The same things were measured in two ways. Each way mixes the same 4 hidden numbers, adds some noise and spreads widely along 4 directions of its own, which tell nothing about the thing.
In the rows, zero is written as 128.
Some things both ways: the first way, then the second way.
[ 90 109 215 147 151 172  74 135]
[163 129 111 124 105 152 150 145 139 110 112  84 116 149 128 141 128 128]

[118  54  84 204 145 152 128 128]
[116 132 154  91 157 122 137 109 103 179 123 128 113 134 129 193 124 137]

[153 150 105  74  94 160 141 100]
[142 127 117 101  81 147 129 106 176 120 159 108 148 110 100 124  98 165]

[143 143 135 131 130 160 125 132]
[141 117 132 116 100 148 134 128 138 121 134 100 119 116 113 155 127 133]

[106 131 108 117 127 127  96  95]
[164 126 113  94 100 101 162  66 112 143 140  89 131 141 133 164 103 152]

[175 129 102 127  91 112 145 125]
[140  97 123 133 105 118 127 128 158 115 141 101 145 118  78 162 124 138]

[130  93 173 139 115 165 135 130]
[137 117 116 132 115 173 123 169 155 114 118 113 124 123 113 132 133 127]

[120 152 158  93 149 185  93 127]
[126 139 129 114 117 147 132 118 140 142 150 114 127 120 107 154 120 148]

[157 108 153 143 115 141 111 143]
[ 81 117 160 147 118 157 112 135 140 127 175 120 114  80  70 183 151 130]

[133 115  98 142 125 177 128 133]
[132 152 112 109 105 128 145  96 139 144 157 119 140 123  98 150 115 164]

[116 103 153 149 128 130 144 127]
[147 130 132 116 131 153 141 144 133 133 110  93 109 155 136 152 125 125]

[114 134 138 135 187 252 113 173]
[121  97  89 120 110 176 109 146 148 127 132 158 153  77 119 121 118 137]

[133 103 141 143 106  96  96 115]
[137 100 123 140 113 112 139  87 117 128 165  93 132 119 103 177 128 129]

[104 133  92 123 156 116 170 144]
[148  93 113 111 146 140 126 109 130 146 124 109 144 144 151 147  99 125]

[136 106 151 142 121 132 155 136]
[146 142 139 114 126 157 132 158 160 126 108  89 118 160 117 143 120 133]

[138 103 150 150 117 200  63 119]
[154 126 115 104  82 116 144 125 154 115 128 102 138 122  81 152 121 160]

[177 198  75 105 152 148 177 174]
[113 120 184 100 112 138 110 127 182 134 156  97 128 116  80 171 110 152]

[117 148 125  90 159 182 161 144]
[149 108 120  88 109 168 116 162 176 123  99 120 141 122 126 119 100 144]

Other things, the second way, with their names:
z_193: [150 128 104 124  84 193 138 120 138 102 151  88 118 116 159 111 114 124]
z_73: [129 110 120 103 133 162 121 132 136 149 123 131 136 121 137 144 111 134]
z_578: [150 121 132  80  96 109 157 101 106 145 119 111 116 112 119 179 119 149]
z_130: [153 122 151 105 116 141 130 133 168 124 122  73 125 163 122 150 104 136]
z_474: [128 143 167 122 158 155 132 134 141 148 129  77 103 177 132 170 124 126]
z_247: [117 128 113 151 127 141 125 114 161 129 173 117 151 124  77 147 125 149]
z_386: [126  92 154  92 116 116 124  88 122 155 149 111 131  97 119 186 108 141]
z_370: [126 129 132 133 111 164 127 141 153 115 148  99 123 122 101 145 131 134]
z_101: [108 139 135 106 112 137 124 157 158 139 125 151 131  92  58 166 140 160]
z_16: [112 132 147 143 124 161 135 110 114 126 169  87 100 121 125 170 142 117]
z_616: [129 107 111  89 131 150 118 160 141 151  94 160 137 107 115 148 118 141]
z_475: [136 114 108  95  99 110 138 110 131 147 130 143 148  97  88 166 114 162]
z_845: [141  95 132 156 111 150 118 133 174  99 157  68 137 136 101 141 123 124]
z_92: [133  96  98 106 130 159 106 188 174 131  88 158 159 107  93 129 115 141]
z_610: [140 116 157 129 130 152 139 110 120 126 147  61 100 150 151 171 122 109]
z_893: [134 112 127 137 125 112 136  96 133 133 156  91 136 136  98 174 122 134]
z_392: [123 118 144 155 133 112 130  91 139 129 183  79 135 143  89 183 125 132]
z_292: [ 92 152 148 115 110 181 121 101 143 145 190 124 119  92 113 153 121 148]
z_947: [110 127 147 108 129 113 132  85 128 161 168 121 132 110  91 187 118 154]
z_298: [163 132 155 107  96  91 168  91 105 124 132  55  97 149 110 199 132 136]
z_381: [139 113 138 141  99 162 128 138 152 103 146  78 114 129 113 148 129 123]
z_112: [127 107 160  97 142 109 126 105 137 161 130 105 132 137 109 188 107 142]
z_72: [133 137 124 115 152 147 139 144 124 151 107 117 117 153 130 160 127 129]
z_674: [144 136 118 138 134 144 142 115 137 127 144  78 125 166 129 146 120 128]
z_887: [139 108 148 140 119 114 145  92 106 124 160  68 109 135 116 191 136 119]
z_763: [179 110  99 112  82 107 161 111 113 112 113  88 126 132 121 157 126 135]
z_773: [157 110 110  89  91 174 116 185 196 107  89 124 145 118 107 108 104 148]
z_235: [134 105  91 110  72 164 116 106 166 117 167 137 160  70 109 111  99 154]
z_548: [140  84  84 184 125 107 130 120 141 107 160 105 160 121  69 159 137 128]
z_121: [126 140 117 120 131 107 148  94 119 154 151 117 135 133  93 177 126 152]
z_534: [137 114  99 114  96 153 123 135 162 121 135 130 152 103  97 127 113 149]
z_316: [133 127 128 103 159 128 134 131 122 166 104 127 127 149 127 170 118 137]
z_940: [103 127 184  95 132 147 119 100 139 158 160 108 111 113 114 181 116 142]
z_607: [134 120 135 147 134 120 145 108 117 132 151  84 117 146 109 182 138 122]
z_142: [113 132 167 132 108 124 123  94 171 128 191  84 136 126  66 174 118 154]
z_501: [123 131 146 136 117 166 135 135 137 121 149  86 102 134 119 158 136 118]

Some of these things the first way, each followed by its name:
[132 123  89  94 117 178 156  94]
z_616
[112 142  98 109 132 144 110  96]
z_578
[172 135 120 133  65  40 139  93]
z_887
[170 160 148 129 107 133  94 146]
z_548
[165 134  64 131 121 123 172 121]
z_940
[157 140 111 119 101 103 177 124]
z_130
[116 169  96 107 155 140 137 150]
z_121
[132  99 165 143 126 150 126 146]
z_370
[107  98 142 120 115 113 153 109]
z_72
[100 107 142 138 151 165 100 113]
z_316
[125 164 131 118 116 142 101 107]
z_763
[115 109  53 144 148  99 163 147]
z_386
[142 141 161 138 133 130 140 155]
z_381
[150 139 136 117 104  98 100 108]
z_893
[135 153  69 118 143 126 142 140]
z_947
[ 93 123 134 143 187 206 118 155]
z_73
[172 145  48 129 112 104 164 108]
z_112
[117 154 146 128 125  86  86 110]
z_298
